Each new row is followed by its nearest point in the smallest flat space through zero that holds the last named rows.

Z355, 4 rows:
[[ 42  19  28  28  -8 -35 -52  46  28  -2  10 -11  13   2 -18]
 [  6 -27  -5  28 -16  -1   2  34 -34  33 -30   3   9  11 -19]
 [-35 -10 -13  23 -26 -18  -1  37  14 -12  31  17 -21  39  -3]
 [-17  23  -8 -31 -24   3 -29 -19  57  29 -24 -37 -36   4   9]]
New rows:
[  8  13  17  40  18  19 -45   2  15 -11  56  24  22  29  11] | [ 11  11  14  16   6 -21 -13  20  13 -33  39  12   8   5  -2]
[-23 -10   7 -20 -14  -5 -26 -11 -46   1 -24  42 -10   6  40] | [-13 -12 -10  -2  -1  10  17  -6 -15   6  -7   5  -3   3   2]
[ 12  -2 -19 -31   6   5   2  -1  33   9  11   4  -4 -26   3] | [  0  12   2 -15   4   3  -5 -17  16  -2   0  -9  -5  -7   7]
[-10  59 -12  15 -12  14  35 -22   9  -4  21   5   0  17 -17] | [-15   4  -5  -8   2   2   7 -10   9 -14  16   5  -8   4   8]
[ 52 -19 -41 -17 -17 -15   7  12   5 -60  25  20  -2  -9  15] | [  4   5   7   6  12  -8   4   3   0 -31  32  15   8   0   3]
[-28   3 -16   0  39 -47  -7  20 -42  25  28  -9   5  60 -13] | [-13 -14  -6  21 -11  -8   6  26 -11  -4  12  15  -2  19  -6]

Z985, 4 rows:
[[ 35 -22   2 -18  25 -22  -6  17 -16  -5 -63 -28  12   3 -24]
 [  4 -17   8  22  10 -31  -6 -10  -6   3  26  29  -8  24  23]
 [-26  25  42 -21 -34   2  20  12  46 -34  29  35 -42 -12  -8]
 [ 22 -10  20  25  25  13 -15 -78 -56  -2  14 -37 -24  14   5]]
New rows:
[  7 -16  22 -12 -16   7 -14   7 -28  25  13 -17 -24 -10  42] | [  1  -1   3   8   3   2  -3 -17 -10   1  10  -3  -6   4   5]
[ 58  15  47 -56  24  26 -20 -26  47   3   9  39 -54 -29  11] | [  0   8  45 -16 -10  -4   9 -11  13 -32   5   6 -41  -3 -14]
[  1 -54  22   3 -21 -11 -40 -33 -30  25  -1  -4  20  41  10] | [ 17 -21  -1  22  22 -18 -12 -24 -29   9   4  -2   2  20  14]
[ 23  16  -7  56 -16  -9  19  -8  18   0 -15 -22 -17 -45  -7] | [ -1   6   1  -4  -2  12   1  -6  -2  -2  -3 -11  -2  -6  -6]

Z365 (4 x 15):
[[ -5  -4   1  41   2   7  37  33  27   3 -14  36 -19 -21  -5]
 [-16  34  23 -42  20   8  27 -16  53   4  -3 -17 -51  -8   1]
 [ 17  21  16   7  19  -9  20  17   5 -27 -29  -2  26   6 -40]
 [ 21   0  10  30 -20 -49 -23 -36  -9   5   7 -38 -14   2   8]]
New rows:
[-36 -11 -27  23  20   1  10   6  26  18  20  -4   2 -21 -10] | [ -8  -6  -4  10  -3   8  11   9  11   8   2  16 -15 -10   8]
[  8 -22  23   7   8   9 -20  15  16 -20 -60 -17 -12  -3  -5] | [  7  10   9   8   6  -8  11   5   8  -9 -12  -2   2  -1 -15]
[  5  23 -49  11  -6  19   4   3 -14   4  16 -17  15  37  20] | [ -2 -10  -9  -7  -5   6 -14  -1 -17   2   8   1  14   6   6]
[-28  -4  14  51   3   4   5  18 -43  23  19 -15   9  -3 -10] | [  6 -15  -8  30 -11  -8  -5   8 -14   2   1  10   9  -3   3]
[ 34  26   2   7  11 -14  27   8  23   7 -18  12 -33  -8   2] | [  2  14  15  16   6 -10  25   4  29  -2 -12   0 -24 -11  -9]
[ -6   2   2  13 -12 -17   1  12 -11   7  15   8  19  -3   0] | [  4  -9  -5  16  -6  -4  -4   5 -10   0   0   5   9   0   0]

Z241:
[[-24 -33  23 -19  46  -5   3  38 -49   4  53  -5 -54  31  41]
 [-25 -40  -7   0  44 -27  19  11  30  12  24 -37 -28  54  72]
 [-12  18 -19 -30   3  18 -28  64 -17   3  59  15 -37  19  12]
 [-18  -2 -31 -13 -36  24  -4   4 -25  13  29 -12 -10  13  32]]
New rows:
[-22 -26 -12  -5  19  -1  11  -2 -24  10 -12  25  18 -34  12] | [ -2 -10  12   2   1   1   7 -12 -21   0  -3  -1  -1  -5   0]
[  3 -22 -31  20  28 -51 -26  20 -18  -2  -2 -10   6 -16  11] | [ -1  -7   7   1  19 -10   3   6   7  -1   2  -2  -7   8   6]
[ 39  37  26 -34 -35  23 -20  36  26 -18 -31 -52  -7 -19 -47] | [ 16  32  -8  -2 -14   7 -18  13  18  -7  -9  21  14 -19 -37]
[-25   0 -37  37  -2 -25  29   1 -35  37   3   5 -17 -33 -21] | [ -2  -5   4   0 -11   7   3 -11 -23   1  -1  -1   1  -6   0]
[-15  10 -10  -3  -4 -14  30  41  -2 -68  44 -24  41 -56  24] | [-1  6 -6 -5 -3  4 -6 10  0  1  8  3 -4  2  0]
[ 17  26 -26  -8  11 -16  33  15  27   7  21  32 -16  15 -12] | [  4  15  -9  -5  11  -5 -12  25  29  -2   8   7  -4   8  -4]

Z548, 4 rows:
[[  3   6  27  43  25  22 -40 -11  42  15  23 -33 -32  23  14]
 [-27  36  26  31  40 -35  22 -23   7   1  -3  -3 -29  23   2]
 [-18  13   6  26 -11  31  19 -36  30  33  23 -31 -15  15 -47]
 [ -3 -18 -15  57 -13 -10 -22 -11 -33  17  21 -31 -28 -22 -17]]
New rows:
[ -8  30 -31 -12   5  15   0  44  33  17 -27 -32  47  26 -19] | [  3   4   3 -25  -7  25   9  -1  25   3  -1   4  15  10  -7]
[ -8   7 -33   8   4  -1   6  21 -29   0 -24   4  13  16   0] | [ -1  -2  -8  -5  -4 -14   8   4 -19  -6  -7   9   4  -9   0]
[  2  22 -10 -20  36  -8 -26  -3 -11  21 -12 -27 -27 -49 -11] | [ -1  -3  -1  16   3 -10  -8   0 -11   0   3  -5  -9  -5   3]
[  8  32   4  12  10  29  28 -45   0  -6  31   0  13 -33   2] | [ -9   8   2   4  -4   7  15 -14   8  10   5  -6  -3   6 -19]

Z892 (4 x 15):
[[-38 -28  34 -14 -26  -7 -22 -16  28 -32  17  83  57   6  44]
 [-40 -32  12 -86  29  34   6  67  34  -1 -19   9  44 -13  13]
 [ 10 -28 -16 -19  37  -1 -34  -7 -22   8 -27  -4  -9 -50 -33]
 [ 30 -45 -51  -8  20  39 -12  27  16  43  -7  -6 -69 -31  25]]
New rows:
[-18  -5 -11  68  16 -28 -16  16  37   5  10  -7   3  -9  33] | [  6  -3  -5  17 -14   1  -1  -9   7   3  11  13 -13   7  18]
[ 21  -3  23  36 -11 -44  23  27 -42  20  -6 -12 -10   8  13] | [ 10  19  -2  22  -8  -7  10  -9  -9   2   5 -17 -12  12  -7]
[  8   4  36  -2  29  -3  52  37  53  12 -28  -3  -1   6 -16] | [-10  10   3 -24   6  14  23  34  11   4  -3 -23   8  13   0]
[ -9  11 -32 -15  -2  34   5  25   0  -4 -25  -2 -17 -22  -7] | [  3  -9 -12 -17  15  15   3  21   4  13  -9 -14 -12 -10  -2]

Z113, 4 rows:
[[-24  86 -29  -6 -13  -3  22 -60  13  26 -29 -42 -20  38 -43]
 [ 45  74  -9  -5  24 -19  25   1 -22   9  -7  -6 -36  56  47]
 [ 28  52 -40 -16   6 -36   3  -6 -44  10 -25 -11   2  86   4]
 [-18  36  -9  48  22 -39  27 -27   2  10  11 -60 -29  37 -21]]
New rows:
[ 42   8   2 -38   4   4  -3 -42  24   1   5  -6  21  27 -21] | [  1  21 -13 -19 -10   5  -2 -11  -3   6 -16   3   5  13  -8]
[ 30  34 -29  25 -24  -3  -7 -23  -6 -19  39  17 -34  39 -16] | [  8  28  -9   3   7 -13   9  -7  -8   5  -5 -12 -10  27   3]
[ 28   9  11 -10 -15 -41 -24  -6 -12 -10  41 -18 -21  22 -23] | [  3   2  -8  12   9 -20   3   2 -12   0   3 -13  -1  23  -1]
[ 17 -25  -2  -5  28 -17 -13 -20  -3  -7   3  31 -19 -21  18] | [ 11 -13  10   1   6   2  -2  15  -2  -6   8  11  -1  -9  18]
[ -3  41 -27 -32  11 -27   5 -33  30  24  -3 -24  11 -39 -28] | [-20  32  -7  -6 -13  11   8 -30  17  11 -13 -14  -7  -3 -26]
[ -2 -25  19 -11 -17 -38  28 -39  14 -35 -30  31 -42 -39  38] | [  5   1  17   0   3  16   6   5  14  -2   8   9 -12 -26  18]

Z356, 4 rows:
[[ -6   5 -32  34 -15 -33   9  22 -18  13   0   1  -4   0 -28]
 [ -1   2 -27 -10   6 -62 -16  -8  12  12  18  21 -12 -42   4]
 [  9 -23  12 -12  30 -10  51   7  -9  -6 -15   2 -15  26  31]
 [ 29  13   4 -33  -2  -1  32   1  13  21 -18  22  -5 -34  16]]
New rows:
[-27  37 -35   9  36  -3   5  37  38  20   2  41  33 -13  -2] | [  5  10 -15   1 -10 -18   1   4   2  13   0  10  -2 -22  -8]
[-38 -24  10 -26  37  -9 -18  31 -21 -12 -21 -12   0 -40  21] | [ -3 -11   4 -12  17 -15  -4 -10   6  -7   8   3  -6   0  17]
[-18  20  37  -9  14 -25 -21  38 -36  17   8 -35 -15  39  -2] | [-13 -13  -1  18   8  -4   1   5 -12 -11   4 -11  -2  27  -3]
[ 33 -32 -24 -17  23  17  29  23  42  32 -35 -10  32 -18 -29] | [ 20  12   1 -11 -10  10  31  10   1  17 -19  10   0 -13   1]

Z340, 4 rows:
[[ 16  13 -38 -25   6  -4   9  15  15  -6  20  13   2  17 -36]
 [ -1 -12  -2 -33  19 -14 -20 -22 -20  11  50 -16  27 -20 -13]
 [  8  36 -24 -30  23 -13 -28   1  35  20  21  47   0 -23  13]
 [  2 -34  16 -34  47 -17 -13  33  -3  -2  27 -28 -19   2 -18]]
New rows:
[-50  14   2 -23 -17  10 -43  60 -36  23  52  -4   0   2  10] | [ -1  -9   6 -20  22 -10 -16   1  -3   7  22  -6   1 -12   0]
[  1   6   4  -9   3  -2  60   1   8   2 -35  13  25   4 -22] | [  5   6 -14   9 -16   7  17   4   3  -9 -11   3   0  17 -13]
[ 31  27  37  31 -22   3 -25 -10   7 -24  19   2  -6   8  -6] | [-2  4  2 10 -9  4  2 -7 -1  0 -8  3  2 -1  7]

Z224:
[[-11  -2 -35  23  24  13  33  27  32  10  -6 -18  -8  43  -5]
 [-21  10  10  13  -4  22  20  77  23 -29   1  30  32  -4 -29]
 [  9  -5   4 -19  19  27  64  17 -20  16  -4  -3 -29  33 -27]
 [ -8   7  31 -22  21  35  -4  56   7   9 -31 -14  41  28  31]]
New rows:
[-14  31 -14  21   2 -22 -39  29 -19 -34  -5 -20 -10 -20  18] | [ -8   4  -4  13  -8 -10 -28   3  16 -10   1   3  18 -13  11]
[-28   5 -25  38 -21 -37  41 -40   7  25  -9  31  29  18  11] | [ -4  -3 -28  22  -1 -13   1 -14  16  -1   9  -4 -12   3  -6]
[ -5  16 -15 -35  29  16  14  29  -2  25 -22  30  -7 -24 -10] | [  1   1  14 -12   4  15  20  22  -8   0  -4   6   2   7 -10]
[-39  39   0  -3   8 -16  24   7  18  30   5  31  17  14   4] | [-6  2 -5  7  4  6  8 20 11 -3 -2  1  6  8 -4]
[  8 -29  14  24   0  24   5 -34  27  23 -32  35 -35 -30  -8] | [  5  -3  -6   2  -5  -8   5 -18  -7   0   8   3 -15  -6  -9]
[-38  28 -31  -7 -39   6  -8 -14  18 -41  29  31 -21   8 -37] | [ -7   1 -19  25 -17 -15   8   1  12 -22  22  24  -9 -22 -33]

Z921, 4 rows:
[[ 43 -58  -2  24  49  23  20  -6 -48 -17  20  60 -16 -51   9]
 [ 45   3  31  52  50  44   1  32  -4  34 -23  18  23  15 -36]
 [-23  -7  44  60   2  65  62 -28 -44   8  43  75  -4  -4  36]
 [ 16   5 -23  57  27  60  45  41 -27  17  83  17 -17 -13  17]]
New rows:
[-30  40   3 -15 -12 -32  41 -34 -35   3   0  -7   3  38 -21] | [-32  18  14  -6 -29  -3   6 -18   8   1  -2  -3   4  17  11]
[ 21 -12 -35  15 -15   4 -39  34  -1  21 -20 -30  29   2  39] | [ 14   7 -17  -4   8  -6 -12  22  11   6   0 -23   1   3 -13]
[ 34  16  -2 -13  24 -16 -41   8   6 -25   9  17 -30  13  -7] | [ 19 -11 -13  -9  14 -11 -13  10   1  -4  -7  -8  -2 -10 -10]
[  1  -7 -23  10  12   6  24  31  12 -36 -41 -29  40 -17 -29] | [ 20  -1  -6  -3  15  -6 -15  16   8   5 -15 -13   5   1 -18]
[ -3 -16  34 -23   7  33  29  27  13 -29 -14  38  29   6  38] | [ -5  -7  22  12   2  12  11 -16 -12   0  -5  26   3   0   5]

Z951, 4 rows:
[[ 42 -12  20  10  12 -14 -57 -40 -21  25  17  -7  28 -61  -2]
 [ 50 -51 -30 -10 -40 -43   4  25 -20  20  47  -7  63 -16  28]
 [ 27 -55  14  12 -27 -19 -67   8 -46  10   6  16  44 -64  18]
 [ 16 -66  28  16   7  11 -35 -50   4 -19   1 -12  35  19  32]]
New rows:
[ 21 -53  40  17   7 -13  28 -16  10 -21   1  59  -3 -24 -26] | [  0 -20  11   6  -2   4 -19  -7  -6  -6  -5   3   8  -4   8]
[ 32   6  -2   4  22  -6  -4  -4  27   0 -16   2  51  19  43] | [ 17 -21   0   0   2  -4   3 -20   9  -1  14 -13  19  16  13]
[-32   8  12 -33   4  -1  15  30 -29 -16  -5   3  -1   2   8] | [-19   3  -6  -2 -12   3   8  28  -6  -7 -12  12 -11   4  -1]

Z515, 4 rows:
[[ 50   4  72  51  22  -2  34   6 -27 -16   0  29 -25  23  -3]
 [ 32 -34   5  72  42  34 -16  34 -12 -19 -33  18  -8 -45 -35]
 [ -7  -3 -25  41 -35 -10  -6   6  23  -4 -10 -46 -51 -20  17]
 [ 11 -50   6 -22  22  18  54 -17 -16   7 -26 -27  16 -16 -44]]
New rows:
[ 31 -13   7  -4  -6  15  12 -31 -10   0   3  -1  -2  34 -35] | [ 11 -10  20  -8   8   1  29 -10 -11   2  -3  -2   3   9 -11]
[ -9 -60   4 -10   3  -8  -1   7 -11  -1 -21   8   3   7  -5] | [  3 -17  -2  -5  11   9  11  -2  -5   2 -10  -5   9  -9 -17]
[  3 -12   3 -28  17   0 -29  -4  13  16 -12  16   7 -46  10] | [ -9  -5 -18  -9  10  10 -18   6   2   1  -4   8  19 -13  -9]
[ 26  16  18 -11  -1  -7  -4  60  -3 -57  -4 -56 -14  -2  -4] | [  7  -3   4  23  -6  -2   5   3   2  -4  -5 -10 -21  -4   3]
[-43  -5   7  -3  17  30   1  -9  60  14 -60  18  10   2  56] | [-11   2 -17  -6  -4   1 -15   3   7   2   1  -1   5  -6   3]
[  2 -43 -12 -18  -2   9  11  60  47 -60  10  -6 -32 -29   2] | [ -2 -14 -19  21  -3   7  -7   8   8  -3 -14 -18 -13 -23  -6]

Z254, 4 rows:
[[-31 -37 -27  -4 -29 -22  -3  -4 -17  41  18  16   0 -46 -16]
 [-52  -7 -20 -13   2   8 -37  13   4  12  47  83  28   4  18]
 [-14  -3  -7 -25 -16  17   4  11 -18  25   9 -17  13 -36  -3]
 [-30 -39  10 -48  51  -5   5  38  11  74  22 -20  33  -4  20]]
New rows:
[-42 -17  10 -16 -16  -1   5 -12  15 -37  -1 -60   3  20  14] | [ 10   5   8  -5   6   6   8   3   0   0  -8 -22   0   2   1]
[-27  -7 -14   4  45 -10  -6  -5   0  34  23  18  30  -1  15] | [-24 -21  -2 -13  23  -9  -9  14  10  29  20  22  15   7  12]
[-11   3 -26   4   0  -1 -29 -60   5  -6  -2 -17  15  -9  -9] | [  0  -1  -7   8 -15  -4  -1  -8  -5  -5  -1   6  -6  -8  -7]
[-25 -14 -15   2 -18  21  41 -13  -1  35  -2   6  -7  11  -9] | [ -8 -12  -7  -3  -7  -7   2   0  -6  16   4  -2   0 -16  -5]
[ -4  18 -17  11  60  12  -2   1   3  -3  -4 -28  -2  26   9] | [ 11   6  17  -5  30   4   4   9  14  -4  -6 -13   5  27  12]
[-60  35  14   3  -5 -13 -40 -60  39 -35   1  -9  11   8  22] | [ -1  15  -1  10  -1   6 -13  -4   5 -24   5  29   0  18   6]

Z496, 4 rows:
[[-23  -8  22 -14   6 -38 -29 -18 -38  13   8  40   6 -38 -26]
 [ 16 -12  38  68  21  -5 -10  13 -19 -24  19  -1  43 -38 -18]
 [ -5 -19  49 -30 -22   1 -29   7 -19  21  -9  -6  22 -20 -73]
 [ -1  22  42  43  12  -7  -5  62 -55 -33   7  31  15 -32 -32]]
New rows:
[-26  60   5   2  -2   7  -2 -19  18   0  -7 -12   3  19   4] | [  0   6 -10  -7  -3   5   7   3   6   0  -4  -2 -10  11   9]
[ 22  -3 -60  12  25  18  33 -18   2  20  18  12   2  18  16] | [  4   2 -29  10  10   0  13 -17  19  -4   4  -4  -9  13  39]
[ 45 -43 -28 -20 -13 -14 -22  -7  14  19 -46  40   3 -11   9] | [ -7 -10  -7 -20  -3  -9  -7 -26   7  15   0   2  -3  -1   1]
[ 43  24 -14 -11  -1  -5 -34  -3  -5  12 -13  20  -4  11  11] | [ -5   5  -7 -10  -1  -4   1  -2  -2   2  -2   7  -9   4   6]

Z527, 4 rows:
[[  9  13  33  53   2 -14  15  37 -49   6  14 -24  -7  26 -32]
 [-31  14  29 -13 -29   2   2 -18   1 -53  -2 -14 -10 -33   0]
 [ 13  25  -3  11  43 -48 -52 -11 -33 -59  13 -17  -5  36 -12]
 [ 50  -4  46 -55   5 -15  51  10  -8 -24  11 -25 -48  42  -2]]
New rows:
[-15  50   3  -4  -1  17 -13  22  20 -33 -10  49 -13 -36   9] | [-24   5  -1  -4 -13   5 -12 -16   9 -21  -5   2   5 -25   5]
[ 12 -43  12  25  43  11  -1  17  -6  31  -4 -10  15   5   4] | [ 14  -7 -11  19  12   1   4  17  -7  35   2   5   7  17  -5]
[-33 -10   9 -14 -21  12 -11  27  -2  -9 -18   6  -2  50 -22] | [ 2  2  8  4 -2 -1  6  5 -6 -2  2 -5 -4  3 -4]
[-10 -10 -20 -32  15 -46 -12  18  25  -9  39 -32   8   0  -8] | [ 10   2  -7 -15  15 -12 -13 -10   2 -16   2   0  -4  12   4]
[  6 -10   9  42 -17   6  46  19 -44  -4 -11  12  28  32   9] | [  4   1  17  32  -6   3  19  26 -22  22   5  -9  -1   9 -16]

Z234:
[[-20  -6  12  20 -14 -31 -18  -9 -15 -14  33  16 -39 -19 -17]
 [-12  12 -41 -34  16 -12  25 -21   5  13  -7  13  24 -53 -35]
 [-44  16  15   6  -7  32 -26 -39  18 -21  56 -15  -7   1  -4]
 [ 27  34  -2  10 -15  35  18  31 -42  37   4  -7   0  16  13]]
New rows:
[ 60  18 -13  16   7  14  -5  32  -3  10  -3  -4  21  -8 -18] | [ 22  11  -9  -3  -1   9  17  20 -18  22 -16   0   8   4   5]
[-18  13  24  26 -44 -12  19  13  12  10 -18  35  17  30  13] | [11 -4 10 10 -5 -1 -3 14 -7  1 -6 -1 -7 15 11]
[-60  -8  -2  19 -13  24 -22  -3   2 -27   7  -1 -24   3   7] | [-23  -1  17  11  -6   6 -21 -18  10 -19  30  -6 -14   6   1]
